There are 3 ways to turn a row about zero (a turn may also mirror it). The second row of each pair is the first, turned, with some noise. The first 27 pairs use one turn. New pairs use 2 turns, one after the other, and a turn may come again.
Some pairs, each with its turns in order after it:
[-1.35  1.40  4.26  3.64 -3.22  3.28 -0.39 -0.42]
[-1.90  0.83 -5.11 -1.69  1.54  1.00  4.06  1.15]  B

[-3.38 -2.97  3.42  2.98 -4.38  3.12 -0.65  0.77]
[-0.14 -2.71 -0.48 -5.75 -0.38 -2.26 -0.10 -4.91]  R

[ 3.61  4.00 -1.86  2.58 -3.82  0.22  4.17 -1.67]
[-0.96  2.16  0.06 -3.14  5.09 -4.57  1.87  2.89]  M

[-0.18 -0.95 -1.03  1.43  0.78  2.64  1.51  3.65]
[ 1.29 -0.08 -1.38  4.39  1.27  0.45  0.77  1.64]  B

[ 1.54  1.70 -4.27  0.18  1.64  2.85 -2.82 -4.05]
[4.12 3.56 2.79 1.12 1.61 2.61 2.96 0.04]  R

[-2.06  1.83 -4.43 -0.33  4.05  3.26  3.65 -3.66]
[ 0.60  5.07 -2.42  3.96  2.21  2.54  3.36 -3.49]  R

[ 0.46 -2.81 -3.09  0.39 -3.76  1.08 -0.38 -0.97]
[ 0.17  0.47 -0.36 -1.86 -0.08 -3.27 -4.13 -0.33]  M

[ 3.28  3.59  4.37  2.97 -3.08 -3.33 -3.25  3.42]
[-5.33  8.00 -0.30  0.60 -0.41  1.00  1.24  1.64]  B

[-0.18  3.13 -3.34 -2.66 -4.11  1.27  0.05  0.86]
[-1.71  0.65 -3.60 -3.13 -0.03 -3.84  1.38 -1.48]  M

[ 3.97 -0.60 -4.20 -2.32  3.29  1.28 -2.33 -2.73]
[-5.46  3.62  3.74  0.45 -1.64 -0.83 -0.89 -2.39]  M

[-2.97  1.31 -2.96  0.93  2.93 -2.80  2.44 -1.18]
[ 3.57  2.76  2.76 -0.71  0.18  0.22  3.03 -2.62]  M

[ 2.18  2.44  0.05  1.03  2.32  2.26 -3.14  3.30]
[-2.06  0.84 -0.32  3.58 -2.55  0.17  0.37  4.57]  B

[-1.20  2.62  0.09  0.47  3.04 -1.05  3.15 -1.43]
[ 2.33 -0.33  1.14 -1.92  2.20 -3.04 -1.05  2.16]  B

[-4.30  1.13 -2.39 -3.67  0.98  2.09  3.43 -3.16]
[ 1.47  5.05 -1.63 -3.44 -3.94  1.49  1.78 -0.82]  M

[ 0.38  0.69 -2.53 -4.38 -3.64  4.02 -0.79 -0.32]
[-0.39  3.76  4.93 -0.38 -1.83 -2.94  1.85 -1.51]  R

[ 3.93 -3.38 -3.36  1.36  1.35 -1.59 -4.42 -2.68]
[-3.35  0.96  5.50  0.85  1.02 -0.88 -4.74 -3.25]  M

[-1.47 -2.76  0.39 -3.53  1.18  1.47  2.13  1.33]
[-2.63 -0.41 -0.93  1.66 -2.11 -2.31  3.12 -1.24]  R

[-3.33  2.43 -3.06 -3.37 -0.43 -1.89  3.92 -1.22]
[-5.56  3.61  0.40  2.80  0.87  1.51  0.00 -0.45]  R

[-1.36 -0.92  1.42  2.15  1.08  2.65  0.79 -4.07]
[-0.07 -2.83 -3.43 -3.21  1.55 -0.86 -0.28  0.48]  B

[ 1.60  2.54  1.27 -0.26 -3.60 -0.07 -0.61 -1.83]
[-0.29  2.77 -1.18 -2.70 -2.18  0.45  2.00 -0.99]  B

[-2.50 -2.73 -1.26 -1.89  4.17  3.94  1.48  0.18]
[ 0.14 -0.09 -2.11  2.75 -0.07 -1.95  5.48 -2.52]  R

[ 2.01 -2.21 -1.72 -0.91 -1.14  2.62 -0.42 -0.64]
[ 1.04 -1.30 -1.84  1.52 -2.70  0.67 -0.40 -2.37]  B

[ 3.32 -2.31 -1.67 -0.89  4.40 -1.72 -0.77  1.57]
[ 2.06 -2.99 -0.09  4.93 -0.15  0.18  1.19  2.88]  R

[-3.03 -0.70  3.78 -2.70  3.01 -3.90  1.95  0.88]
[ 3.17  1.27 -2.33  3.79  0.29  4.73  2.11 -0.92]  M

[ 2.22  4.47 -2.31  4.33 -3.60 -0.97 -4.26 -4.20]
[-1.45  3.31 -2.11 -5.42 -4.58  4.66 -1.77  2.46]  B

[ 1.25  2.90  1.89  3.19 -3.94 -3.80  2.11  2.33]
[ 2.22 -2.88 -1.76  0.10  6.08 -2.41  2.42  0.99]  M

[-3.89  0.16  4.55 -0.36 -2.93  0.62 -0.61 -2.87]
[-2.65  1.11 -0.92 -6.44 -1.53  1.12  1.03 -1.23]  R

New pairs. What belongs after each?
[ 0.72  2.70  3.93  2.70 -3.98 -0.23 -3.23 -0.33]
[-1.21  0.84  3.07  0.22 -2.52 -2.99  2.67  5.26]  R R

[ 3.99 -3.15 -4.11 -1.86  1.87  1.82 -3.47  4.44]
[-2.95  1.68 -6.39 -0.58  1.95  5.30 -0.14  0.04]  B B

[ 3.36 -1.36 -1.32 -1.80 -2.67  2.34  0.40 -3.62]
[-1.82 -0.41 -3.08 -2.10  3.75  0.91 -0.74  4.00]  R M

[-2.02  0.59 -0.20 -1.22 -1.43  3.70 -4.46 -1.78]
[-1.56  3.42 -3.16  1.60  0.94  1.82  3.09  1.85]  R M

[-1.32 -4.54 -1.25 -2.47 -1.31 -4.28 -1.43  1.17]
[-1.25 -2.30 -1.18  1.55  5.63  0.13  1.59 -2.63]  R B

[ 0.25  2.77 -3.99 -0.57 -0.20 -2.49 -1.95  2.23]
[-2.36  1.94 -2.48  0.84 -0.47 -0.79  4.05  1.53]  B B

[ 2.42  1.64  0.74  2.90  2.33 -0.69  0.94  1.25]
[-0.95  1.96  2.58  1.28 -0.32  2.15 -0.41  2.86]  B B

[ 3.25  1.98 -3.40  2.90 -2.31 -0.81  2.05 -3.70]
[-6.16  0.13 -1.78 -1.72  0.33 -3.37  0.61 -2.45]  B M

[-1.88 -4.01  2.44 -4.34 -1.11 -2.82  0.87 -3.79]
[-1.85 -3.57  1.56 -5.26  0.35 -3.23 -1.85 -3.28]  B B

[-2.84  1.60 -3.65 -1.12  0.17  4.45  4.21  1.11]
[-1.04  2.56  1.96  5.10  1.67 -3.86 -1.49  2.69]  B M

[-0.74  1.49 -1.75  0.58  4.35 -3.06 -3.42  0.82]
[-0.10 -5.47 -2.39  1.94 -1.37  2.08 -0.46  0.26]  B M

[-3.35 -0.19  3.61 -0.85  2.90  3.16  0.08 -4.55]
[-4.73 -3.93  0.55  3.77 -1.02  0.54  2.54 -0.05]  B R

[-0.43 -4.02 -2.53  4.22 -3.43  4.46 -1.98 -0.15]
[ 3.59 -4.74 -4.01  1.93 -2.42  3.66 -0.92  0.36]  B B

[ 2.06 -2.01  3.09 -3.91  0.74 -1.26  0.46  3.04]
[ 2.53 -2.27  4.55 -2.97  0.00 -2.11 -0.33  0.21]  M M

[-1.20  1.50  1.81 -4.48 -1.28 -1.90  2.83 -1.23]
[-2.34  1.13 -1.87  0.65 -3.65  3.05 -1.15  2.27]  B R

[-2.56  0.08 -0.20  0.40 -1.64 -4.08  3.95  2.91]
[-1.04 -2.05  0.28 -2.01  4.41  1.36  4.04 -0.72]  R R

[-0.11 -3.68  1.17 -1.46  0.28 -0.77  4.46 -3.66]
[ 1.91  0.91 -1.04 -5.80 -0.22 -1.84 -2.89  1.74]  R M

[-0.32 -1.67  1.68  0.38  0.69  3.08 -3.12  4.28]
[-1.24  0.12 -1.90  1.58  1.85  4.28 -0.39 -3.44]  M B

[-3.20 -3.70 -4.48 -1.59  1.56 -3.14 -1.98 -2.36]
[ 0.08 -0.76 -5.87 -0.54 -1.02 -0.78  1.30 -4.76]  R R

[-1.35 -0.36 -4.34 -4.54  2.18 -4.46  1.40  0.31]
[ 5.80 -3.56  1.71 -1.25 -2.17  1.01  1.49  3.09]  R M

[-3.49  1.75  0.29  2.89 -3.23 -1.31 -1.61 -1.43]
[-2.75  1.28 -1.08  0.85 -4.05  3.21  0.64 -0.20]  R M

[ 3.91  3.40  0.08 -4.22 -0.98 -4.18  2.94  3.06]
[ 0.05  3.08 -2.36 -3.06 -1.20  2.21 -5.77  3.93]  B R

[ 3.03  3.35  3.47 -2.25 -0.98  0.82  3.68  1.94]
[-0.54 -3.62 -1.45 -2.44  2.32 -2.33  0.88 -4.51]  R M

[ 3.09 -0.61 -4.23 -0.95 -2.52 -1.45 -3.35  2.99]
[ 1.11 -4.54 -3.39 -3.10 -1.76 -0.92 -1.60  2.73]  R R

[-2.95 -3.85  3.48 -3.67  0.75  1.27  2.68  0.12]
[-1.05 -2.93 -2.98  2.36 -1.17  5.78  1.68 -0.86]  B R

[ 1.71  1.20  4.43  1.03  0.80 -2.37  4.33 -4.19]
[ 0.25  0.80  7.06 -1.98 -1.96 -1.27 -1.84  0.35]  B B

[-0.72 -1.15 -3.60  1.01 -4.36  0.74 -1.09 -0.69]
[ 2.71  2.99  1.82 -0.36 -2.57 -0.72  1.15 -3.07]  B R

[-3.68  4.42  3.12 -0.90 -2.09  0.41  3.81 -4.32]
[ 5.47 -1.40  1.93  3.55 -3.67 -2.73  2.58  1.33]  M B

[ 3.06 -0.76 -2.98  2.87 -0.11 -1.67  3.88 -4.40]
[ 2.97  1.44  6.01  0.96 -0.52  0.98  1.17  4.01]  B R

[-2.51  0.59 -1.56  1.51 -3.08  3.13  0.19 -3.13]
[-1.40  3.72 -0.78  0.30 -2.78 -3.44 -1.64  0.31]  B M

[-1.24 -3.33  0.30  3.24 -2.14 -2.56  2.36  2.04]
[ 0.23 -3.24  1.46 -1.36 -0.04  2.66  4.27 -1.15]  R R

